There are 3 nested groupings, the coarsest first. Each group lies inside one group of the grouping before and may be the whole of it. The rows also spread widely along 10 directions, which tell nothing about the answers.
Some rows, each with its group in each grouping after it:
[  5   4  13  -4 -39  -6  16 -13  11  -6 -16   7   5 -24   5 -10  16   5
   0  10 -16 -21  -9   3  11  25   3   2  -7   3 -25]
Mik gipar j601
[ 25  17  13  -2   0  -5   4  -3 -22  31  -7  -5  35   6  -7 -26   4 -19
 -34 -18  12  26 -15  -4 -32   9  20   7 -17  -7  -5]
Mik gipar j691
[ 22  -6 -16   5  -2 -26 -18 -33   1 -27   9   9  -1  -6  -8  19 -14  -6
 -15 -13 -27 -24  17   0  16  18   4 -19 -13   0   9]
gelu nabe j577
[ 12 -12  -6   2  26 -49   8  19   0 -34 -19   3  25 -40   3  -2  15  -3
   2  -2  -7 -18   3   5  -1  13  23  -3  -4  -6 -47]
rodus pof j358
[-17  -6  -3   5 -22  17 -17   4  22  13  -8 -17 -51  26   2 -11  -9  -9
   8  -5   6  28 -16  -7  35  -6 -34  11 -25 -16  27]
gelu Pobi j543
[  0  -5   2  28  43  -1 -12  10   2   6   7 -31   7   4  -8 -22 -13 -10
   0  -5  31  33 -26 -18  -5 -19 -18  17 -17 -40 -12]
gelu dezot j182
[ -8  16  17   7   8  16   4  20  -3  30 -21 -11  29   7  11 -17  10  -6
  -4  -5  25  17 -17  -4 -27  -5  10  22   8 -12  -6]
gelu dezot j713
[ 14 -10  -4  -7 -16 -27  18  11   1  12 -24  10   8   2   3  -5  17 -34
 -18 -24  -9   5  24  11 -15  18  23   6 -12  16 -14]
Mik lisu j26
[ 11  -2  13  -9  15 -14  12 -22 -38  -3   3  12  20   2  -9  -4  -4  16
 -40  -7 -30  35 -26 -57 -10  -8   2  17  -9 -12  -1]
Mik tum j629
[ 11   5   7  -6 -28  -7  16 -28  -4  -8 -15  26  -1  -7  -5   7   7  11
   4   4 -28 -28  18  -4  12  24   9  -7  18   5   6]
rodus Peto j212
[ -3 -13 -15  12  36   3  20  13  10  -6  46  -4  43  -3  -3  18  -7 -16
  27   1  28 -14  20  12 -24 -11  -4  22  17 -20 -24]
gelu dezot j216
[ -4   1  -4 -41 -22  -3  13 -13 -17  -9  25  27   7  -7   6  21 -12   6
   5  -4 -34 -27  20  -2  10   5   4 -11  24  11   6]
rodus pof j6
[-29  19   4   0   0  17  -6  23   8 -13 -22  -2  12 -14  24   6  11  37
  13  19   7  -7 -35  16   5   0  10  16  13  11 -19]
gelu Tero j803
[ 24   5   6  27  20  -5  16   1   0  34  -6  -3  29  17 -18 -20   4 -23
  -7 -15  34  22   6   9 -25  11  13  14 -10 -15   1]
rodus Peto j778
[ 17 -26 -18   6 -11 -35  28  -6  22  -7   9   9   9  -6 -12   1   6 -36
   5  -4 -10 -21  34  12   6  23  -2  16 -21   4 -15]
rodus luz j376
[ 12 -18   3  22  25 -19   2  -6   2 -14 -24  16   0  -4  -1  17   6   0
 -10 -14  -7  11  27 -11  -1  10  20  -3   7   9 -12]
Mik gipar j219
[-14 -16   0 -28  -9  -4  33   9  -5  16 -19  28  23  14  10   6  15 -10
 -14 -13 -17  15   9 -25  -9  -2  25  34  12  20  -1]
rodus pof j808
[-31  14  13 -20 -17  21   3  32  -7  32 -24  -6  -5   1  14 -26   4  -2
   9  -5  12  28 -26  -1   4 -13  -8  13   1  -6  -1]
rodus vodi j66
[  7 -29 -15  13  22 -27  18 -10  19 -35  34 -14   8 -27 -15  -2  -3   0
  10   9  -5  -2  -6 -13  23   1 -26  12 -27 -28 -42]
Mik gipar j219
[-22  10  14  -1   4   2 -16  27  -2  15 -25 -16 -29 -21  11 -24   2  -4
  11 -18  14  27  -3   9  12 -13  -8 -21   1 -18 -15]
Mik gipar j219
[-14  -9  -4  25  17 -13  -7  23  21 -16 -70   9 -27  -5  16  10  15  16
  14  -6  -1   3   8  12  33  17  18   5   6  21  -9]
rodus Peto j212
[  5  12  -2 -12  22 -17 -19  20 -24   5   2  -6   6 -25   3  -4  -9 -13
  -5 -30   8  10  17  23 -13  -7  16 -29   4  -2 -18]
Mik gipar j219
[  6  -7  -1  16  18  -2   2 -11   0 -20  46  -2  -7 -22  -9  11 -16  -3
  25   0   7 -16  26  19  11  -5 -23 -20  13 -30 -15]
Mik gipar j691
[ 26   1  18  15  -8 -13   6 -34  -5  10 -16  11  14  17  -7   4   5 -14
 -28  -8 -16   0  18 -34 -21  21  15   3   2  -7  17]
gelu dezot j713
[  5   6  26   7 -15   3   7 -29 -23  16  -2  23 -21   5  -5   4  -3  -2
  -4 -10 -15   7  37  -7  -8  -2  -2 -30  33 -21  24]
Mik lisu j26
[-13 -10  26  10   4  -6  28  15  10  15 -47   8  19  -7  15 -11  32 -13
   0  -2   7   4  13 -28 -25   3  22  20  23 -12 -26]
gelu dezot j182
[-11  14  15  -8 -24  17  13   2   0   7   2  -1  12 -19  10 -14  12  21
  10  14   3  -2 -25   0   3   3  -6  10   7  -8 -23]
Mik gipar j219
[ -1  -3  -4   5 -45  10  15  -3  26   7 -29  21   0  24   6   8  10   0
   0  10 -11 -11  -8   7  17  31  10  30  -5  36   9]
rodus vodi j66
[-24  -6  11   2 -31  13  15  11  14  27  -8   0 -36   7  12 -11   9 -18
  16  -4   5  14  21   6  17  -3 -22   6   3  -6  12]
Mik tum j629
[  9 -10  -5  43   3  -4  14  -3  31 -16  -7  -3  13   5   0  -3  14  19
  -5  23  11   7 -37  -4  17  21  -9  45 -26   6 -23]
Mik tum j629
[ 24   1 -30  20   6 -10 -13  11  23  -7  14  -8  13  -4  -3  12  -9 -17
   0 -12  23  -9  16  54  -1  18  11   1 -18  24 -17]
Mik gipar j219
[ -5  -5   3  -1   1   7  31  20   9  10  14  -3  37 -12   4  -9  18  -8
  14   9  23  -8  -8  -2 -22  -4   3  31   2 -20 -30]
gelu Pobi j543
[  9  15  -8  -2  20 -17 -18  30  -9  21 -18 -32   4  -3 -11 -42 -10 -23
 -10 -30  25  33 -27  18   1  -1   2  -2 -41 -15  -7]
rodus Peto j778

New rows. What belongs after each?
[ -5 -18 -14  14  23 -15  -9   9  13 -28  20 -17 -22 -18  -3   3 -13   0
  15  -3   5   4   0  12  33  -6 -29  -7 -17 -18 -23]
Mik gipar j691
[ -9 -19   3  -2  10   5  45  10  -4  11   8  23  30   9   9  20  14  -3
  -4  -5  -4  11  20 -13 -17  -5  11  38  21  16 -11]
Mik tum j629
[  4  19  21  36 -33  26  -9 -19  15  11 -42  10 -14  21   7  -4   9  29
 -11  12   8   9 -29   7  15  28   5  12   5  15  16]
Mik gipar j691
[-16 -15   1   3  11 -21  16  14  15 -19 -22   8   3 -19  12  11  22   0
   8   3 -10 -12  14  -6   3   6  10   7   5   1 -29]
gelu Tero j803
[ -1 -18 -22 -33 -15 -22  18  -9   4 -10  27   3  11  10  -4  11  -7 -21
 -16  -7 -32  -3   4 -21   7   3  -8  23 -28   6  -4]
gelu Tero j803
[ -6 -14  11  19  14   6  26  -5  -3  13  11  20  -3  15   1  17   3  -9
   5  -7   2  17  37 -11  -7  -9  -2  11  26  -3  10]
Mik tum j629
[ -1  -9   6 -25  14  -6  24   1 -24   8  25   5  28  -6  -5  -5  -3 -12
 -17 -19 -14  20   0 -26 -12 -13  -2  14   0 -16 -16]
Mik gipar j691
[ -1  -3 -18  -8  18 -18 -12  26  -5   7  -8  -2   2   2   3  -1 -10 -25
  -7 -26  11  17  15  17   3  -6  14  -3 -10   9   0]
rodus pof j808
[-13   7  19 -13 -17  26  16   3  -9  43 -14  13   6  16  11  -4   9 -10
  -7 -19  10  29  16  -4 -20  -8  13   8  25   5  10]
Mik gipar j219
[ -5   8   4   1 -11  17 -12 -19  -5   0 -13  13 -10  25   4  10 -14  31
  -7   7 -11  18 -34 -19  24   3  -7  11   5  10  27]
rodus pof j6
[-31 -19  -7 -31 -23   2  19  25  17   3  10   2 -26  -8  12   5   4 -22
  25  -9 -13  -9  24  -4  21 -11 -19   9   4  -9  -4]
gelu Pobi j543
[ -3   9  18   0 -12  -1   6  13  -4  24 -52   2   7   3  13 -22  21  -5
 -26 -14   7  26 -21 -10 -10  11  20  14  -7   7 -11]
Mik gipar j691
[-11 -23 -31 -16  43 -14   1  25  -6  -4   7   3  24   6  12  24  -8 -17
 -13 -37  -6  21  12  -5  -8 -17  19  22  -6  15 -10]
gelu nabe j577
[  7  16  -4 -14  36  -3 -12  19 -37   8  18   1  35 -21   5   8 -14  -6
  -4 -27  15   9  21  28 -31 -16  27 -24  23   4 -14]
Mik gipar j219
[ 10  15   3   6  28   2 -12  11 -17  23  -9 -14  34  17   1 -12 -10 -12
 -27 -19  17  31 -17 -10 -31  -5  17  16 -13  -7   3]
gelu dezot j713
[  0   9   0   0  -6  -8 -14   3  10 -17  -3 -26   9 -13   2 -20  -3   7
  -2  11  -6  -6 -44 -10  15   9 -15  13 -31 -18 -24]
gelu dezot j713
[  3   5  12   4   5  23  19 -14 -12   6  18  14  34   7   0   8  -3  19
  -5   6   5   7 -15  -8 -12   1   4  23  19  -2  -7]
Mik gipar j691
[-11   4  10 -11 -13   4  -4 -17 -11  -5   4  21 -26  -3   5  17 -12  10
  18  -3 -19 -12  24  -2  19  -2  -9 -29  34  -8  23]
rodus pof j6
[-13  27  24  -4 -47  24 -12 -24 -13  11  -1   8 -38  -1   3  -8  -8  24
   9   9 -16   0 -10   7  23   2 -24 -24  17 -17  25]
Mik lisu j26
[  2  11  20   8   2 -14   3   5 -15   4 -28  10   2 -24   9  -9  17   5
  -5  -4  -3   1  10  -1 -10   5  16 -13  13  -3 -15]
Mik tum j629
[ -5 -30 -16 -15  -3 -27  45  17  21 -10 -20  17  16  -4   3   8  20 -18
   7 -10 -18 -12  27  -6  11  17  14  31  -6  18 -26]
rodus Peto j212
[ 25  -2   7  -9  -9 -20  35 -18 -11   0  24  10  43 -13 -13 -14   6 -13
  -8   8  -4 -12  -5 -18 -22  11   8  13  -4 -23 -19]
rodus pof j358
[ 14 -18 -21  25  35 -14   8  15  12  -2  24  -1  21   5 -13   8 -12 -28
   9 -10  24   8  21  21  -9   1   1  12 -14  -2 -12]
rodus vodi j66
[ 13  -6  -2  20 -22 -11   2 -16  26  13 -12 -15  -7  16 -10 -19   3 -28
 -10  -1   6   9 -11 -19   5  18 -16  19 -34 -19   4]
gelu dezot j216
[  1  14   5 -31 -29  -7  -8   6 -16  10 -44  16   2   3  15  -1  14  -4
 -29 -18 -22  -1  -8  -8  -7  15  32   1  -5  25  10]
gelu Pobi j543
[-16  19  13 -19  -2  20  -9   3 -32  17 -11  30   2   5  14  19  -8  16
   4 -15  -2   4  25  11  -8 -13  24 -21  52  16  25]
rodus pof j808
[-19  -6   8 -20 -27  26  21   5   0  38 -14  20   1  36  12   7  10 -16
  -8 -14  -4  20  11 -21 -11  -4  11  30  15  14  27]
gelu Pobi j543
[ 13 -13   8  25   6   5  39 -14  14   2  14  13  35   4  -9   3  13   0
   1  11  10  -2   3  -9 -12  13  -1  30   6 -10 -22]
Mik gipar j691
[ 16  19  12   9  18   0 -11  -7 -18 -13  -4 -13  30 -26  -3 -14   0  27
 -13   5   6  12 -48  -8  -6   4   7  -1 -13 -16 -29]
Mik gipar j601
[ 15   9  13  64  30   1 -14   5   9   7 -36  -5  -1  10  -2  -9   9   6
  -6  -3  36  31  -6  19  -8   6  11   1  -1  -9  -7]
Mik lisu j26
[ -1 -12   6  33 -11 -17  -5   2  27 -13 -42  17 -43  -8   9  12  13  -7
  24   2   5 -17  42  25  29  20   7 -22  16   5   2]
rodus pof j358
[ -9 -17  13   9  16   1  37   0   6   8 -18  15  13   6  -5  -5  17   3
   8  -1   1  15   2 -25   0   2   0  30  11 -15 -10]
rodus Peto j778
[ 20   6  -6 -24   3 -27   5  -4 -24 -24  10   7  38 -27  -2   1   0   7
 -25  -9 -28 -16 -14  -4  -6  15  19  -1 -13   8 -32]
Mik gipar j691
[-11   9   5  -1  15  23 -13  -2 -20   2  -1  20   0   5  11  26 -12  21
   3 -11   2  10  13  14  -4  -8  15 -11  39  16  10]
Mik gipar j219
[ -6  -4 -12 -12 -18  -4   5  21  21  17  -2 -22   9  10   6 -15   1 -31
  -6 -11   6   7 -14   1   3   6  -7  30 -33   3  -7]
gelu dezot j713
[-36 -18  -2 -13   0  -5  16  38  16 -17 -40   0 -10 -18  24  -1  21  15
   8  -3 -11  11 -20  -6  30   1  -1  30  -6  17 -43]
Mik gipar j691
[ -7  -2  17  34 -29   6  -2 -15  35  11 -39 -16 -29  21   3 -21   9  -4
  -3  12   2  12 -21 -22  22  18 -23  25 -22 -18  11]
gelu dezot j713
[ 26  -7  -9  14 -11   3   7 -32   1  19  52   9  -5  27 -27   3 -30 -36
   5  -7   6   0  33   7  -2   5 -25  -8  -8 -20  34]
rodus vodi j66
[-30 -10  -1  -3  -4  26   8  14  11   3   4   9 -19   6  14  15  -3  11
  20  -2   0  10   3   8  23 -11 -16  14  20   6  -1]
Mik gipar j691
[-25 -13  16  -1   9  14  16  -5 -15   6  14  17 -24   1   5  11  -6  10
  18  -5 -11  21  26 -17   6 -26 -21 -10  37 -29   7]
Mik lisu j26
[ -3   5 -10 -25  16  -5  -7  31 -17   6   2  -1  16  -6  10   5  -2 -18
  -4 -27   6   4   9  11 -14 -12  19   0   0   6  -8]
gelu Pobi j543
[ 15   9   6  -1  19 -23   9  12 -23  -1   9   3  29 -31   3  -2   9 -13
  -4 -15   5 -10  25  18 -28   3  21 -15  10  -6 -27]
Mik tum j629
[ 11  -9  17  14 -20 -16   7 -27  13  -8 -23   8 -12  -6  -2  -3   8  -7
  -4   4 -21 -16  11 -29   6  20  -1  -3   4 -18  -4]
gelu dezot j182
[  4  10  -2 -29 -25   5  -8  -7 -13  27 -21   0  13  39   8  -3 -11 -15
 -44 -24 -20  29 -21 -26  -9   7  14  28 -22  23  29]
gelu dezot j713
[  2 -10   5  29  37  -8  -6  -2   1  22  18  -9 -14  16 -11  -1 -13 -38
   5 -22  29  30  47   6 -21 -18 -10 -23   7 -37  17]
gelu Tero j803
[  0 -19 -19   8  22 -21  -5   0   2 -28 -11  19  -5   8  -2  26 -12   5
  -5  -7 -23   6   5  -9  21   8   7  11  -6  20  -3]
rodus vodi j66
[-21   3   9 -14  -4 -19  -7  18 -15  -1 -18  -3 -31 -26  13 -15   5  -4
   4 -14 -15  15   5  -5  18 -11 -10 -20   0 -12 -12]
Mik tum j629
[ 26  -2 -12   0  -4  -8  14 -18  -9   2  17  14  33  18  -8  13  -3  -5
 -34  -7 -10   8  -5  -4 -12  15  14  28 -13  23   6]
Mik tum j629
[-29  -7 -12   0  -2  19   5  16  18  -9  -6  11 -22   7  11  19  -6  14
  40   2   1  -9  19  22  37  -2 -14   6  24  11   6]
rodus Peto j212
[ 29 -16 -17  24  30  -8   3 -19   6   1  17  -1  21  29 -20   6 -15 -11
 -34 -14   8  38  -8 -18  -6   7   2  29 -32   4   6]
Mik gipar j219
[ 26  -5  -6  -2   5 -15   4 -25 -19   4  29   2  12  15 -19  -2 -17 -14
 -27 -15 -10  21   1 -13  -9   0  -6   4 -22 -16   7]
Mik lisu j26
[-13 -12  20  29   8  -9   3 -11   6 -13 -52  24 -25  -5   2   6  14  22
   4   6 -19   4  10 -20  24  10   4   0  17  -2   1]
rodus luz j376
[-15  -4  -1  -3  15 -11 -24   8  -9 -16 -34   7 -27   1  12   9  -8  18
  -5 -14 -17  19 -14 -12  30  -3   4 -11   1  10   8]
rodus pof j6
[ 14   0  -2  20  25   8  18  -4  -1 -15  30   9  47  -9  -5  14   0  20
   3  14  15  -9  -9  10 -14   6   6  21  14  -3 -28]
Mik gipar j691
[ 15   5  -9  -1  -2 -10   7   9  -4  13   1  -5  26   7  -2 -17   2 -17
 -19 -12  12  18 -16  14 -14   5   9  18 -26   5 -14]
Mik lisu j26
[-12  -3   2  24  16  16  -5   0  16 -15  32 -23 -19 -16  -6  -9 -12  18
  30  16  23  12 -18   4  27 -14 -39   1  -3 -35 -20]
Mik gipar j219
[ -4  -5  24 -11  -6  -8  16  -2  -9  26 -11 -10   3  -2  -2 -33   7 -26
 -11 -10  -2  22  -6 -43 -19  -9  -8  10  -4 -41  -7]
gelu dezot j182
[ -2 -14   1   1   3   2  16  -9  -1   7  -8  25   5  22   1  17   1   1
  -8  -6  -8  15  17 -17   4  -1  14  17  13  11  17]
rodus pof j808
[-14  14  26  13   9  11  -8   4 -10   3  -1 -20 -12 -29   0 -34   1  20
  12   8  14  18 -34 -11  13 -14 -27 -12   3 -50 -23]
Mik gipar j691
[ 16  -8 -25  10  19 -10  -7   3   0  -2  44  -3   1   9  -9  21 -24 -25
   3 -19  10   4  30  32   2  -3 -11  -5  -9   9   8]
Mik tum j629
[ -1  -5  -5  -5   3  -2 -11 -10  -7 -19 -24  22  -1   5  11  28  -5  22
 -22 -11 -27  10  -9  -8  18  12  21   8   3  38   4]
Mik gipar j601
[-26 -14  -3 -20   0 -14  -8   6  -2  -9 -30   0 -22   5  11   1  -3  -2
 -14 -15 -29  23 -16 -42  22  -7  -6  13 -15  -4   4]
gelu dezot j216
[-24   5   4 -15  -3   6 -10  13  -3  -1   4  -9 -15 -11  12   1 -11  -3
  20  -8  -4  -7  13   3  10 -12 -16 -12  13 -17   0]
gelu dezot j713
[-19 -13  -6 -28  -9  -7  17   3  -3  -5  -6   9  13   1  11  10   3  -5
  -5  -8 -28  -2   2 -30   2  -1   3  22   4   3  -7]
gelu dezot j216
[-14  29  32 -16 -22  23 -13  -6 -33  28 -23   6 -16  -1  11 -19  -2  13
 -10 -12  -7  25 -16 -10  -3  -7   0 -19  21 -11  15]
Mik gipar j691
[ 10  -3 -18  -3 -27  -9   7   7  18  15  21  -9  -1   2 -10 -14 -10 -41
  11  -4  10 -11  12  28   9  14 -16   4 -29  -2  -1]
rodus vodi j66
[-30 -16   0  15   2   9  23  19  29  -9 -25  15  11 -14  25  18  28   9
  28   6   8 -19  17  11   8   2  14  23  29   9 -26]
gelu nabe j577
[  2  32   9   0  -3  11 -16  -4 -21  -7  19 -13   9 -18   0 -14 -11  32
  -1  12   2   7 -46   5   5  -4 -14  -6  -6 -17  -6]
Mik tum j629
[  2   9   9 -16 -12   8  -3 -10 -19  24  13   0  -6   6  -4 -10 -13 -10
 -13 -19  -2  25   6  -7  -6  -6  -4 -10   1 -11  12]
Mik gipar j219
[ -2  -6  -2  21  37  22   5  -5  -1  -7  41 -14  14   5 -13  -1 -18  21
   8   8  23  35 -29 -14   7 -20 -27  25  -4 -27 -10]
Mik gipar j219
[ 32  -3   4  10  -1 -11  36 -24  -7  15  29   9  44   9 -15  -4   7 -19
 -24  -3   2   4   8 -15 -32  14   8  28 -12  -6  -6]
Mik tum j629
[-38 -17  11 -24   3  21  48  17  -5   1  36  16  18 -22  12   8  11   6
  37   5  -2 -12  20  -4  -3 -24 -14  18  46 -18 -31]
Mik gipar j691
[-17   7  -5 -21 -10  11 -10   1 -12   1   4   0  -5   7   2  -7 -15  19
  -3   1  -9  20 -34 -15  29 -10  -9  11  -7  -1  14]
rodus pof j808
[ 19 -11  -1  46  50 -13  11   5  12 -14   4  -2  35  -7 -12  -2   6   7
   5  11  36   9  -8   2  -9   2  11  19  -6 -19 -27]
rodus pof j808
[  3  -9  15  24  17  14  17 -30  -1 -20  31   2  10  -5 -14   1  -6  31
   8  21  -5   8 -27 -31  14  -4 -28  16   7 -35 -13]
Mik gipar j691
[ 17   3 -15   5  22  -1  -3   8  -3  18  27  -9  34  22  -4  10 -15 -34
  -8 -22  21   4  23  18 -30  -1  10  12  -3   2   7]
gelu dezot j713
[-28   3  25  -5   3   3   8  13  -8   8 -35   8  -2 -10  19  -4  20  15
   4   1  -5  12  -4 -18  -8 -11  10   3  25 -14 -12]
gelu Tero j803
[ -3  22  10 -22   3   7  -6  -1 -24  -7  19 -19  34 -21   2 -21 -10  23
  -4  11  -7  -4 -48 -22  -8  -9  -9   6  -5 -31 -20]
gelu dezot j713
[ -7 -22  -9  -9   8   1   8  -6   1  -5 -25  22  16  35  11  28  -2   3
 -30 -12 -27  20  -8 -44  -1   4  21  46   1  32  10]
gelu dezot j182
[-26   3  -6 -33  -4   2  -6  27 -10 -16 -23  22  -1 -12  27  27   8  15
   3 -12 -24 -20  10   7   6  -2  26  -2  27  32  -9]
gelu Pobi j543
[-24   2  23   1  -8  35   5  -5  -8  35 -12  25 -24  22  13  18  -2   2
  10 -15   4  29  39   0  -5 -14   4  -5  51   7  33]
Mik gipar j219
[-25 -14  -4 -19 -27  -8  21  26  21  20 -17  -3  -5  -1  17  -8  16 -36
  11 -12  -3  -3  21  -5   2   3  -2  16  -5  -1 -11]
gelu dezot j216
[ 16   0   6  14  17 -19 -31 -26 -11 -11 -11   0 -24  10 -10  13 -24 -11
 -18 -22 -20   7  26 -15   5   4  -2 -30  -1 -15  24]
gelu dezot j713
[ 10 -18 -20 -23   3 -15  24   0  -2  -3  19  19  31   6  -1  22  -2 -20
 -24 -21 -19   4  22  -5  -9  10  21  25  -5  29 -13]
Mik gipar j219
[-14   5   2 -47 -28  -7  -6   0 -17  11   1   6  -9  -1  12   3 -11 -21
  -8 -23 -32  -8  25  -7   2  -3  -1 -18   8   1  15]
gelu dezot j713
[  3 -23  20  40  11 -15  29   2  18  16 -25   8  -5  -1  -7 -14  21 -27
  16   1  18  13  30 -15  -8   7  -2   6   4 -29 -14]
rodus vodi j66
[-23  17 -10 -53 -33  19  -7  11 -28   8  22  24  -3  -3  16  17 -23   2
  13 -11 -29 -19  14  25   9  -8   3 -15  29  23  17]
rodus vodi j66
[ 11  -7  18  17  30  -5  -2 -22 -19 -13  -8  22   3 -11  -2  23  -4  12
  -7 -11 -10   7  27 -15  -5  -2  14 -19  29  -6  -2]
Mik gipar j601
[ 19  -9  -1   9  32 -33  19   5  -4  -2   9  -8  18 -24 -20 -19   4 -23
  10 -12  10  -1  20  -6  -8   1  -4  -8 -11 -39 -26]
rodus Peto j212
[-31  24   5  -1  -8  16 -30  43  -2  28 -62 -14 -23   1  22 -25   4   7
   7 -12  16  29 -30  31  17  -4   8   1  -3  19   7]
rodus luz j376
[  6  12   0 -24  -5  27  21 -10 -20  23  64   3  46   4 -10  -1 -15   1
  -2  -2  12   9  -7   2 -26 -14  -5  17  11 -13  -4]
Mik gipar j219
